Every row belongs to one group in each of 3 separate groupings. Each group adds its own fixed numbers to the row, and there is some noise. The rows also spread widely along 13 directions, which tell nothing about the answers.
Known rows, each followed by its group in each grouping:
[-14  18   5  -7 -26   0  -6 -23   5 -31  25  -4  10  40  -3   5  -4   7
   7  21 -24  19 -12   2 -20  26  19  25  25 -18 -12 -18  15 -12 -15  15
 -21   4  27] : Val (1) Q240
[ -5  11   0  11  -4  -7   0  13   1  -3 -14  24  -9   5   1   9   1   4
  -3 -12   7 -10  -4   9   5  12   3  14   9   1 -24   2   5  -4  -4   7
   1   4   1] : vuva (2) Q882
[-19  -2  20  17  -8 -10  14  20  11   7 -16  23 -10   6   4  -7  12   5
   2  -2   0 -15  18   5   4   9   1  19 -13   3 -18   8  -9   0  -3   0
  -2  18  -3] : giv (1) Q240
[  7 -34  26   5 -10  24 -12  -5   9  -1  -7 -13   5  13 -12   7  -4  17
  13   8   1   6 -17  -3 -15  23 -23   8 -18  -5  -9 -17  12   1  13   8
 -14 -10  32] : giv (0) Q534
[  5  18 -11 -36  20  -2 -12 -28  -1 -13  14  -1  -3  -8  13  11 -10   3
   6  29 -15   9  -7  16  -9 -18   6 -11  11   9  19  -2   9   3   0  -2
 -15 -20  10] : vuva (0) Q534
[ -1  -3  14  10   8  -7  19   4  -2  21 -14   7  -7 -17  -6 -14  10  -4
   6 -35  20   6  -1  -9  11  18 -12  -8  -6   3 -11  -6   7  16  -4  -2
  19   4 -27] : Pogip (2) Q277
[-14  -3 -11  17  -3   9 -20   2  -9  -6 -11 -24  11  17 -22  -1   3  10
  -8   0 -17  14 -18 -20  17  11   3  15  -3  10 -19   4   8  -9   1   4
  23  -7  14] : Pogip (0) Q277
[  4   6   0 -14   0   2 -21   8 -11   4  18  -6  23 -24  10  -3  -1   1
  -1  -9   4  -6   1  -2  -9  -8   3 -13  12   0  -3   9   5   4  -4  14
   0 -17 -13] : golo (1) Q780
[ 12  -2   5  11   3 -14  -6  25  -7 -11  -8   9  -2  -7  23 -12   8  12
  -3  -7   5 -12  -8   1   5   6  11   7   6  14  -5  28  -5 -15  -4  -3
  16  20  11] : gofu (2) Q780
[ -7  26 -16 -11   3  -2 -19   7  -1 -30  13  12  -2  19  19   4  12  12
 -16  12 -19 -14  15  14  -6  -6  20   5  13  10 -21  11   4 -18 -14  14
 -15   0   8] : gofu (0) Q882
[ 32   7  -5  -6  -3   9  26 -14  22 -10  19   5 -21  25  11  17   9   9
  22 -13  -4 -10   0   6 -12  29 -16  -6  10  -5   0  -6   3 -18   1  11
 -24  19  15] : Val (1) Q325
[-11   2  20 -10 -13  -4   9 -12   8   3  12  -2  19  -7  -5  -8  -8   0
  15  30 -17  28  -5 -10 -15  -9  16  11   6  -6  35   7 -15   5   6 -14
 -13   8  31] : golo (1) Q325
[-12  25  -4  -4  28   5  -7  -5  -1  -1  -9   9  -5  -3   5   2  25  11
 -22   3  -1 -19  25  10  13 -11  -1  -9 -16  15 -37  -5   3   8 -15  12
   3 -21 -29] : golo (0) Q240
[-14  -4   0  -8  -1 -13  14 -17  -5  21  -8   0   1 -14 -19 -10 -13 -10
   7  -3   1  30 -11  -2   7 -14   4  -8   4  -2  25  -5  -1  23   2 -19
  17  -3  -4] : Pogip (2) Q534
[-19  33   6  -9  -1  -2   5   2   3  12  10  28  11  -9 -14   2  11  -9
  -8 -17   4   7  10   5  -8  -3  -1   8  19 -13 -23 -14  12  18  -9  21
 -15 -14 -34] : Val (0) Q882
[ -8   6  -3 -11 -15  -4  -9  16   0  -6  14   9  15  -6   9  -2  -5  -6
   0   8 -13  -2  14  -3  -8 -23  17   4   5  -5  10  16  -7  -3   4   2
 -11   4   9] : gofu (0) Q882
[ 12  -7  -9   5 -23  13  -3  17  15 -14   1 -13   0  26  12  34 -14 -18
  19   7 -13 -29   1 -21  26  11  -8  13  -1  -5   1  14   4 -29  26  17
   3   8   9] : golo (0) Q882
[-17   3  14   2 -21  -7  -9   4  -7  -8   7   9  18 -13   5 -27   3   3
  -9  10  -8  12  18   5 -15 -31  32   5  -5  -7   2   6 -22   7 -18 -20
   2  23  12] : vuva (0) Q882
[ 17   5   8  10   3   1   7  -2   2  -3 -12   7  -8  -4   1   0  -3  13
   6   3  10   4 -22   6  11  11   0   0   6  -1   5   6  -5  -2   1 -11
  14  13  19] : giv (2) Q882
[-29  -9 -46 -10  14 -18 -41  16 -13  -8 -20   4 -26  22  -3  17  -1  13
 -14  -5 -25  -6  -7  15   0  -4  11  10   1  34 -21  20  12  -9   4   0
   4 -32  15] : Val (0) Q780
[ 13  11 -10  -3 -13   8 -20   0 -26 -10  25  -9  22 -16   7 -23  12   9
 -12 -36   6  -1   3   4 -17  -8  12 -25  11 -19 -29  -7   6   3 -28   4
   3   5 -16] : giv (0) Q277
[ 12   1  -5 -11  22 -15  11   9   2  24  -5  17 -12 -30   1  -1  -1   4
  11 -18   7   6 -11   6  -1  -7 -14  -9   6  20  20  17   2  17  10  -5
   3 -10  -7] : Pogip (0) Q780
[-10  24  18  -4   5  -1   4   1   5   5  -1  30   6 -13   1   0   7  -3
 -10   6   7  -7  11   8  -1  -9   2   8   5  -4 -16  -7   3  18  -9   8
 -11  -5 -20] : Pogip (0) Q882
[ 19 -13  41  20   3  10   3  -5  -1  -2 -18   0   1  -6   5 -10   8  16
   5  -2  29  -2 -24   4   5  31 -15   2  -4  -6 -23 -19   7   5  -8  -1
  17  10   4] : giv (2) Q534
[ -3 -24  -7   8  -7  15  -6 -22   1   0 -11  -2 -20  27 -21  19  -9  17
   6 -17   5  -5 -15   9 -14  29 -16  -3 -13 -11 -33 -36  16   9  -7   3
 -14 -16  18] : vuva (1) Q277
[ -2  20 -26 -14  19 -19  -4   4  -5   1  -6  16 -16  -6  12  10  11   1
  -3 -14  -4  -9  -1  10   6  -7   6  -8  15  17 -11  10   6   0  -7   2
   2 -12 -16] : golo (0) Q325
[  0  12  18  10  -7  -2  -3  18  -5  -6  -5  12  14  -1  14   5  14 -10
  -6  -9  11 -23  -2  -9  11  15  -1  19  13 -11 -40  -9  13  -3 -12  21
   8   2 -24] : gofu (0) Q325
[ 34   1 -22  16   5  20   9  -5   0   2   6 -13  -2  -2 -10  -6   6  24
  -5 -18   2  -9  -3  -2  11 -10  -8 -25 -11   4   0  17 -19  -9  -2 -11
  13  22  20] : Pogip (1) Q277
[  3   3  27   7  10  12  17 -25  17 -19  -1 -10  -8  15   8 -21  17  15
  -3  30 -10  10  18   3   9   8   8  -5 -24  12   9  -3 -18  -5  -8 -17
  11  26  19] : Pogip (2) Q882
[ 11   0   8   2  31   9   6  -7  15  -2  -5  -8 -17   5   4  -2  26  20
   1   3  -5   1   5   2   9  15 -15  -3 -16  27  -3   7   0  -6   2   1
  10  -1  -1] : Val (0) Q780
[  0   2  10  -1  -9   6   4  11  11  -6  11   6   0   5  11  -8  15   0
   0  -7  -5  -7  27   1  -9  -5   4  -2  -9  -1  -7   6  -8  -5  -2   3
 -10  16  -5] : Val (0) Q882
[ -3  10   0   2 -21  10 -15   7  -1 -13   8   2  18  11  -2  12  -6  -3
  -4   7  -8 -10  -6  -5   3   0   5  14  11 -12 -17  -1   7  -8  -1  15
  -5   0   8] : Pogip (0) Q882

New rows, each followed by its group in each grouping:
[  5  15 -16 -27  14 -17  -2 -26  -7  -6   7  16 -19   1   3   1  -5  16
   6  -7  -1  27 -23  28 -25   5   8 -13  29   5   5  -8  17   9 -11  -5
 -16 -11  16] : Val (2) Q534
[ 12   6 -13 -18 -10 -18  21   6   3  14  14  20  -7 -13   4   2  -6  -6
  25 -29  -3  13 -10   3 -17   0  -4  -5  25  -7  24  11   4   5   5  -3
 -19   8   1] : giv (0) Q325
[ 25 -11   5   0 -13 -17  -4   5  -6 -20   7  -5  -3  -3  24 -26  -2  18
  12   2  -6  13 -15  10 -17  -5  24  -4  11  10  19  23 -13 -12 -10 -23
  10  41  37] : Pogip (0) Q534
[  6  -6   0 -11  18   5 -13  -2  -5  -2   0  -5   2  -9   3   4  -2  11
   3   8  -3   5  -8  -2  -5  -2  -4  -6  -7  10   3   6   6   3   7  -1
  -6 -16  14] : gofu (0) Q277
[  2  21 -12  -9   2 -19  36  -7  15   2   3  37 -29   6   4   8  -6   2
  11  -6  -5   7   1  17  -5  -1   7  -1  19   0  22   9  -5   1   3 -10
 -18  19  13] : gofu (2) Q882
[-28  -8 -27 -29  12  -7 -30  -1 -10   0   4  -3  -9   4  -5  -3   2  16
  -7  -7 -22  20  13  16 -24 -10  10 -15  -6  27  -2   5  10  12   0   1
 -16 -37  12] : Pogip (0) Q882
[-22 -15  30  10  21  -2 -10 -13  -7   8 -16 -21   8 -11  -9 -30  12  17
 -12  26   0  25  -4  -3   8   1  13   2 -22  19   2  -4 -13  19 -12 -20
  33  -9   7] : gofu (1) Q780
[-35  -6   3 -11  -2   0 -21  16  -4   2   7 -14  17  -3   6 -14   6  -8
  -8  11 -16   4  31  -8   2 -15  19  -2 -12  12   4  16  -7  -1   5   4
   5 -14  -5] : gofu (1) Q882
[ -5  11  -1   9  19  13 -14  -5  -5 -12  -8   9  -5   9  -4  -5  20  30
 -27  -1   7  -5   4  16  -1   8   2  -6  -8   9 -40 -10   2   0 -18   7
   2 -12   7] : gofu (2) Q882
[-10  -5   0 -10 -15  -9  -2   2 -14  10  10  -3  11 -13   7 -13   0 -15
  10 -37   8   5  12  -4  -8   5   3 -15   0 -11 -14 -13  14  16 -13   6
   7  -9 -30] : vuva (2) Q240
[-19   1   8  13 -24   5  -1  26  -3   9   2  12  21  -8  -3 -14  10 -11
 -16 -15   3 -15  33  -7   2 -24  11   4 -11 -14 -20   3 -13   7  -9   5
   4  14 -19] : gofu (0) Q882
[ -4  26 -11 -12  19  -4  12  14  11   5  10   6 -13  -4  21  -4  24  -7
  -1 -17  -5 -19  39   5  18  -5   0 -19   0  18  -2  22  -5 -10   1  11
   4   2 -40] : giv (1) Q882
[-15  24  25  -2   6  -8  14  -9  11 -10  10  -9   7  10  14 -13  23  -8
   7  11 -13  13  11 -14  12  23  14  12  12   9  -1   0   0  -9 -10   7
  12  11 -18] : golo (1) Q325
[-12  13   2  -7  -6 -12  21 -13   8  -1  -6  32 -18   7  -1  14  -7 -13
   7   1  -1  -3   2   6  -2   7   5  10  10 -14  -5 -12   7   8   0  -5
 -18   7  -5] : Val (2) Q277
[ -3   7   0   5   1  -5   3   5   2  10 -14  40  -5 -12 -16   5  -3  28
  -6   4   2   2 -11  18 -21 -18   0  11  -1  -1 -11   4  -8  16  -5  -6
 -25   0  30] : golo (0) Q240
[ -9  -7  17   6  -8  -4   8 -16   3  -5 -10  12  -9  15  -8  -9   1  14
  -1   2   2  15 -10  12 -14  17   3  10   1  -3 -13 -19   5   9 -12  -6
  -3  10  20] : Pogip (2) Q534
[ 23  -5 -40  12 -14  17  16 -19   4   2 -15   1 -21  27 -19  43 -28 -11
   2  -1   4 -32 -20   3  36 -11 -18 -10  -4 -23  -6 -13   0  -8  12  -5
  14   7  15] : gofu (2) Q534
[ -1  21 -25 -23  24   6   4  -8  16   1  -1  -3  -6   4   5  34  -5 -19
   7  31 -25 -15  10  -8  32 -20 -10   6  -6  17  22  19  -1 -14  26   5
  -4 -21  -2] : vuva (0) Q325
[ 11  -4  30 -18  13   4  14 -22   8  -5   8 -26   9  -7  17   9 -14 -22
  34  24   1  16 -18 -28  20  28 -10  -1   1  -4  33  -8  16   2  21   4
  10 -10  -5] : gofu (2) Q277
[ -3 -11 -19 -17  -1  -7 -13   7  -5  -8   2  -1 -18   5  24   7   2 -14
   4 -16  -6 -28  26   4   0  -9   5 -19 -15   4 -15   3   6  -2  -1  -2
  -1  -3 -21] : Val (0) Q277
[ -6 -15 -30  -2 -15  -2 -13   6  -7  -9  -9  -2 -13  22   6  23 -16 -10
   0   3 -12 -30   4   2  14 -13   5   0 -13  -6 -16  -1   6  -5   2  -1
   3  -6   8] : gofu (0) Q240
[ 17  -3  15   5 -14   5 -14  12 -23   6  10   2  31 -38   6 -25   4   2
  -7 -30  22  -7  -1  -5 -15 -15   4 -18   0 -18 -23  -6  -1  18 -19  -2
   8  10 -17] : Pogip (0) Q277
[ -8  -5  -5 -12   5  -2  11 -22   5   1   6 -22  -9   9  -3  -4   3  -6
  16  -4 -16  22   6 -13   5   7   4 -15 -10   8  19  -5   1   6   2 -12
   8  -2  -5] : golo (0) Q277
[-27 -17  12   0 -15   7 -11 -30   0 -16 -10   2  -3  32 -13  14 -15   2
  -6  27  -8   0 -10   8  -7  18   4  18  -8 -17 -22 -40  15  10  -9   0
 -11 -16  22] : gofu (2) Q780
[  9  12   9  -5 -14  12  10  15  -4   7  26  -8  38 -32   7 -23   8 -13
   2 -21   1   2  26 -23   1 -19   1 -16  -1 -18  14  21 -13  -4   5   2
  -1  20 -18] : giv (2) Q277
[  4 -10   1   4  -4   6  12 -30   5   6  -9  -4 -16  13 -16  14 -18   4
  10  13   8   5 -21   8   8   6  -2  -9  -6 -13   7 -27  -1  17  -1 -13
  10  -4  17] : gofu (1) Q882
[-12 -11  31   9  -6 -15   5  20   6  -5 -16  19  -5   0  25  -9  14  -7
   0   9   4 -20  18  -1   1   2  12  18 -12   3 -14   3  -8   2  -7  -7
   4  21  -3] : gofu (0) Q325
[ 15  -3  24  20 -17  25 -26  20   2 -32   2 -10  19  15  27   3  14   9
 -10  12   2 -39  14  -8   9  12   5   8 -13  -6 -42   3  -3 -25  -7  19
   6  17   6] : golo (0) Q882
[ 36  -9 -29  -3   6  -3   7 -10  -5  -2   1 -12 -22  -1   8  -2  -5  15
  12 -16  -1  -4 -10  10   7 -12  -3 -30 -11  12  14  12  -8   0  -4 -20
  18  15  18] : Pogip (0) Q240
[ 17   9   2 -12   4  16   5   0   6   8  25   3   5  -7  10   8  13  -1
   6 -35  12 -21  19   1  -9  18 -26 -15   5  -4 -22 -12  18   1  -6  31
 -17 -14 -33] : vuva (1) Q780
[-16   9  18   1   2 -35  29   8   3  12 -11  29  -8 -25  14 -19  -1 -17
   5   4   5   4   8   1  13 -16  21   9   7   3  26  17 -15  13  -3 -26
  19  27 -15] : gofu (2) Q780
[-33   4  51   7   8 -37   2  27   6   7 -33  33  -5 -18  24  -8   4  -6
   8  28   8  -6   0   2   6  10  19  38   1  15  -8  14  -3  12  -1  -4
   8   5 -10] : golo (1) Q240
[  8  -6   4 -12  -8   4  -3   7   6  -4   2  10  11 -11   4  16 -22   1
  18  17  -8   1 -12 -10 -10  -5  -1   9   3  -4  24  21  -2  -8  25  -3
 -27  -1  37] : golo (2) Q277
[ 19  17  35 -17  12   7   9 -21  13  -7  22   8   7  -8  12   1  11   6
  17   7   4  15 -12   3 -20  28 -15   5  19  -4   2 -18  20   8  -5  18
 -23  -7  -7] : Val (0) Q780
[  2 -19  -5  -2  12  17  -3  -7   6  -1  11 -31   2   9  -7 -19  18  22
  -2  -1 -20  16  17  -8  -4  -4  -4 -16 -29  23  14  11 -11  -4   3  -8
   6  -1  21] : gofu (0) Q780
[-22  -2   0 -23   3  -8  10 -31   9   6  -3  13 -12   5 -14  18 -21  -4
  13  22 -15  22 -13   5  -8   3   0   7   4   0  27 -14   7  17  11 -10
 -18 -22  20] : golo (2) Q780
[-17  36 -25   4   0  -5   6   4   7 -11   9  25  -9  22 -16  -3  24  22
 -16 -20 -26  12  12   8 -14   2  11  17  18   8 -25  14   0 -15 -12   8
 -24  13   8] : Val (0) Q277
[-20 -16 -18   8  -7 -12   1   2  -6   7  -5   4 -18  20 -21 -11   5  24
   1 -34  -9  23  -6   7 -23  18   9  -2   1   7 -14  -3   3   5  -9  -8
  -8   3  22] : gofu (1) Q277
[-15   3  11  17   8 -14  14  -3  13   3 -31  18 -31  13   3   9   2   5
   2  18   2 -10  -2  10  22   9  10  12  -8  12  -7   0 -12   3  -1 -14
  17  12   5] : golo (1) Q882
[ 25   6  -7  -1   3  -2  -7   8 -12  19  -1  10  20 -41 -14   5 -22   8
   3  -3  11   8 -41  -2   2 -25  -7   1  20  -4  21  19  -1  14  10  -7
   9  -8  17] : Pogip (0) Q780
[-13  -5 -15   1 -10   6  -2  -9   4 -10  -4  10 -21  33  -5  12   2   8
  -9 -14  -5 -14  13  14  -4  15  -2  -3  -8  -2 -30 -19  10  -1  -9   8
 -10  -5   6] : Pogip (2) Q882
